The first 4 rows are patterns. Each new row is the sum of 2 different patterns, raised or lowered, with some noise. Before adding, each is slid sideways (what falls off one end comes back at the other) and multiplied by a number that may be negative. Names go in the order of the patterns.
In the rows, zero is written as 128.
Some rows, each with the names of its patterns after it:
[ 92 162 180 124 132 110 140  97 130 184 129 119  72 113 145 135 134 130
 149 137 151 124  72 127 131 150 136 111 128 118 149 126 124 135]  T
[133  91 127 145 168 133 130 132 123 134 127 110 116  91 124 122  97 132
 104 119 138 176 131 135 115 150 129 158 142 125  96 154 128 126]  A
[115 117 126 124 134 142 139 129 104 166 128 121 132 108 133 117 184 110
 143 139 139 174 117 135  72 142 133 139 131 119 146 147 141 140]  H
[132 133 120 128  89 139 184 131 137 128 151 128 133 168 124 133 119 136
 128 122 101 120 107 174 130 114 132 136 127 143 130 126 129 114]  E

New rows. What belongs after each?
[153 169 115 168 135 144 141 124 164 127 181 119 154 143 142 153 124 132
 122 150 127 146 147 127 158 154 146 147 118 131 142 128 141 122]  H E
[159 141 147 162 142 152 139 133 118 136 139 152 134 142 116 148 140 154
 131 134 144 135 175 134 137 125 139 156 133 146 116 146 149 151]  A H
[159 145 132 156 120 167 201 139 151 146 192 130 161 195 166 149 122 148
 171 144 173 156 170 165 152 146 114 174 158 177 163 137 156 142]  T A
[108 131  94 129 107 129  62 108 107 123 112  98  87  69 118 131  91 106
 107 111 145 113  98  63  99 102 104 114 107 111 119 102 153 108]  A H
[169 163 161 156 156 171 168 168 169 175 175 165 165 164 170 180 174 154
 155 145 159 145 183 160 161 187 169 161 161 164 171 164 160 159]  T E
[132 147 112 136 152 148 150 174 145 145 146 153 123 137 133 136 136 111
 151 121 131 135 173 131 170 130 151 143 168 150 148 119 161 142]  A E
[133 153 129 123 129 115 143 145 126 138  94 140 183 136 154 113 154 137
 140 184 132 146  97 150 122 122 103 100 122 171 166 115 139 136]  H E
[118  95 119 136 185 126 138 120 109 157 137 158 118 141 151 153 172 133
  68 142 145 150 130 164 132  99 142 149 191 149 125 142 138 168]  T E
[148 118 132 126 101 115 121 148 128 118 119 114 124 126 138 106 122 135
 131 147 130 119 102 121 127 135 115 129 129 136 143 141 133 105]  A H
[ 87  69  98  90 101 102  81 105 111 116 127 107 112 134 104 127  89  95
  75  98  92 111  78 100  79  94 110 125  83 106 105 117 124  86]  A E
[ 80 120 129 113 133 100  96 107 110 174  65  57 115 101 135  83 124  53
  90  99  95 110  58 124 112 192 107 125  54 106 137  92  83  97]  H E
[108 117 126 113 112 117 125 140 148 131 133 134 140 136 121 131 131 110
 135 132 119 131 111 130 144 144 129 130 131 148 124 101 119 121]  A E
[140 104 134 151 157 125 129 130 126 142 135 110 108 118 124 120  98 122
 108 115 164 166 140 142 123 173 119 160 118 133 101 157 129 120]  A H
[108  96 110  62  69 103  87  82 101  78  90  67  98  99  84  78  77  95
 123 107  39  90  80  88  76  82  79  51  89  94 102  81  93  94]  H E
[116 101 110 142 101 119 104 105 121  84 127 144 119 123 113 148  93  93
 149 106 129  99 135 111  78  91 111 123 156 105  99 112 119 103]  T E
[131 146 151 146 145 116 120 148 138 137 132 119 142 143 157 132 133 136
 129 139 138 128 128 109 146 129 120 136 115 132 134 174 130 146]  A H
[186 144 170 145 121 158 151 221 172 147 159 166 174 172 153 144 130 177
 179 169 175 157 154 167 171 214 133 175 198 164 204 171 171  76]  A H
[ 77 128 151 123 109  67 125 107 123 140  90 111  92 124 101  98  88  74
 111 175 103  95  97 123  83 114 147 104 100  57  98 123 104 108]  T E
[115 123  94 128 161 133 142 123 139 136 125 158 124 118  95 126 120 128
  98 118  96 145 123 129 114 127 126 131 140 123 115  97 120 122]  A E
[ 48 142 163 113 122  78 134 125 148 151 109 121  98 128 111  89  81  71
  86 148  86 103  98 111 116 164 115 112  99 121 113 141 117 107]  A E
[151 175 144 169 130 158 160 147 153 147 205 168 206 148 177 161 185 184
 154 135 177 156 173 176 146 169 173 186 164 167 183 145 171 170]  A H
[ 98 109  92 120 159 123 111  78 117 137 145 127 126 153 126 148 121  74
  92 121 130 134  98 115  94 124 117 133 113  94 145 156 136 119]  T A
[146 180 181 196 159 190 182 189 189 123 160 154 187 180 155 175 161 189
 180 178 199 144 203 230 167 188 162 177 125 169 217 177 154 124]  T A
[123 142 126 127 124  91 119 122 132 133 114 119 124 130 150 110  83 104
 129 146 105 122 109  98 112 120 154 119 117 108 137 135 142  91]  T E
[169 177 156 171 202 178 178 171 159 147 165 186 169 179 155 162 154 204
 166 160 180 155 179 152 195 149 180 185 179 201 157 172 125 176]  T H
[117  93  93 101  95  69 126  90  85  93  66  96  80 133  72  82 108 134
 128  85  94  54 102  95 124  91  85 104 111 101  97  65  75  76]  H E
[122 114  93 165 130 125  94 109 149 141 136 132 125 124 138 120  96 133
 134 137 113 138 124 115 138 112 123 121 134 134 164 129 132 143]  T H
[144 141 141 131 134 143 133 132 114 128 125 112 135 118 131 145 165 127
 153 127 145 136 148 144 127 133 146 140 142 143 128 129 148 138]  A H
[107 147  81 140 110 130 128 111 164 112  87 138 109 131 111 146 129  87
 128 128 150 162 105 112 120 105 110 107 148 111 182 135 127 143]  T H
[122 132 116 155 119 134 118 131 119 107 120  91 120  92 151  93 155 115
 110 128 115 103 124 116 126 129 109 131 125 104 116  90 147 147]  H E
[111  84 133 117 109 117  91 116 107 139 117 107  95 120 137 113 109  90
 122  91 119 110 128 126 114 116 115 102  96 105  99 114 142 114]  T H
[110 120 101 114 109 120 166 119 116 115 117 161 113  80 111 117 119 102
 142  96  63 128 116 139 111 139 127 111 130 144 120 129 119 116]  T E
[146 117 114 139 137 151 130 111 142 152 160 161 164 147 136 136 165 173
 140  97 136 129 151 115 132 109 130 170 163 121 130 137 142 168]  T A
[109  97 121  97 119 148  86 138  66  92 124  95 116  98 172  97 140 114
  79 150  98 131  64 104 115 110 125 100 121 128  90 146 133  97]  T H
[136 173 158 152 160 115 161 194 180 166 158 173 157 165 176 146 154 134
 159 155 139 145 141 143 183 184 152 162 146 169 166 176 161 152]  A E
[ 86 123 148 121 112 127 120  85 108  98 136 105 146 110 100 116 109 106
 115 119 146 119 100 108 120 118 112  87 115 161 123 118 135 115]  T E
[ 96 122  96 126 124 136 111  99 142 151 140 123 101 104  94 123 149 127
 112  91 122 143 144 126 129 152 123 148 123  79  93 125 128 135]  T A
[121 179 163 178 139 142 162 148 161 133 132 143 115 166 122  96 156 129
 151 148 202 149 121 136 172 182 179 148 140 119 165 139 142 139]  T A
[126 145 119 116  78 135 121 159 113  68 129 124 127 106 108 107  81 119
 117 128 117 119 105 163 128 129  82 103 129 108 151 107 116 123]  H E
[171 159 158 174 162 171 159 165 148 148 139 148 141 188 160 146 141 183
 153 159 154 141 159 140 187 150 160 159 142 188 177 164 125 163]  H E
[132 117 121  90 110 119 111 144 114 115 128 126 122 117 115 120 119 115
 119 128 115 109 111 122 145 119 111 119 123 137 114 145 122 126]  H E
[116 116 115 115 147 125 113 120 118 133 133 151 122 134 127 138 143 128
 114 129 114 147 122 140 125  93 127 139 165 136 122 126 123 128]  T A
[ 91  82 102  52  82  90  73  90  84 112  84  99  88  79  92  61  95 111
  62  87  71  76  67  73 116  93 112  56  83  91 101  91 104 108]  T A
[138 144 100 131 126  96 142 117 140  64 145  95 110 114  97 123 116 178
 113 136 113 112 115 106 107 112 114 133 136 136 133 137 114 116]  A H
[114 136 161 129 117 100 146 123 111 105  92  93 103 166  76 132 106 118
 169 145 126  73 114 138 127 142 122 130 106 150 126 102 113  83]  A H
[137 114 130  91 136 133 107 155 118 126 153 188 170 139  85 161 134 171
 134 135 105 137 142 130 153  97 138 159 203 153 155 110 132 156]  A E
[151 121  97 106 138 147 117 129 121 125 167 178 139 150 107 182 174 161
 156 128 122 141 140 176 147 107 106 148 186 146 145 146 150 151]  T A
[144 158 151 140 162 134 145 133  90 152 139 133 116 135 150 100 142 138
 127 155 171 146 171 134 166  75 140 192 136 127 107 119 148 146]  T E
[167 169 188 172 173 161 156 177 174 184 144 178 213 170 182 170 185 168
 164 202 165 163 168 171 173 173 168 167 161 203 182 159 186 186]  A E
[140 141  96 176 134  98 136 102 168 158 163 132 135 135 116 133 119 119
 153 100 127 118  99 146 112 130 132 179 139 135 140 135 103 170]  T A
[107 132 154 152 165 138 163 158 160 157 109 152 125 168 146 134 143 120
 166 146 171 150 123 161 180 151 141 127 147 123 155 187 148 147]  T H
[157 115 113 117 121 123  96 101 102 134 132 122 129 127 120 117 115 125
 140  86 123 127 114 134  96 136 109 134 114 113 125  87 131 135]  H E
[118  80 118 135 112 121 110 127  91 122 126 108 114  89 124 109 128  93
 106  98 130 120 100 103 114 108 123 118 111 116 105 109 110 109]  H E
[145 162 138 126 165 136 165 132 141 150 131 156 110 123 139 167 136 160
 153 150 174 142 126 118 169 113 147 163 143 172 159 171 130 169]  A H
[114 149 113 115 101  96 128  99 100 102  86 121 123 131 115 109 104 100
 108 126  78 106 102 106 122  95 120  62 119 104 118 103  82 114]  A H
[ 38 119 107 117 102  94 124 135 119 123  71  91 106  99 107 118 107 102
  81 138 113  97 105  91 109 111 152  63 114 109 113 138  93 113]  H E
[ 46  97  98 142 120  75  81  86  93  95 104  85 106 141  90  88  82 114
  85 101 117  81 118 103 108  83  92  51  93  92  76 100 121 145]  T H
[159 131 124 115 119 120 121 130 147 145 147 147 156 126 131 157 156 119
 140 134 102 149 126 157  75 150 106 118 130 118 127 129 181 123]  A H
[132 118 124 161 204 127 144 121 147 123 130 171 133 127 104 135 151 146
 140 137 150 146 170 116 100 146 142 166 144 136 110 143 147 135]  T H
[152 132 123 176 125 160 121 139 129 127 114 116 109 169 131 123 142 141
 136 141 132 128 136 130 123 138 131 130 109 140 188 115 151 125]  H E
[105  74  49  94  81 127  63  36  64  71  88  90  69  80  53  85 107  97
  70  59  88 109  93 110  39  85 114  91 107  88  75 104  86 101]  A E
[ 60 117 109 105  79 102  96 132  94 109 123 104 134 117  99 119  98  51
 102 103 104  86 123 113  97 118 111 141 100 127 124 132  84 129]  A E
[121 131 106 144 139 159 141 190 135 148 150 148 127 134 173 148 157 139
 153 138 124 111 135 147 151 145 137 142 167 135 168  98 159 129]  H E
[120 136 133 161 154  94  66 131 127 140 130 146 131 113 139 168 170 149
 150 123 145 139 109  86 118 128 177 114 127  91 114 143 159 118]  T A
[156 131  72 132 123 199 148 113 143 137 157 151 139 145 114 150 184 138
 132 124 113 124 190 184 148 133 116 126 158 179 140 147 147 157]  T E
[157 138 182 143 153 186 161 153 142 151 166 160 156 166 172 160 170 143
 133 178 164 173 161 159 158 156 183 160 159 158 144 175 180 146]  T E
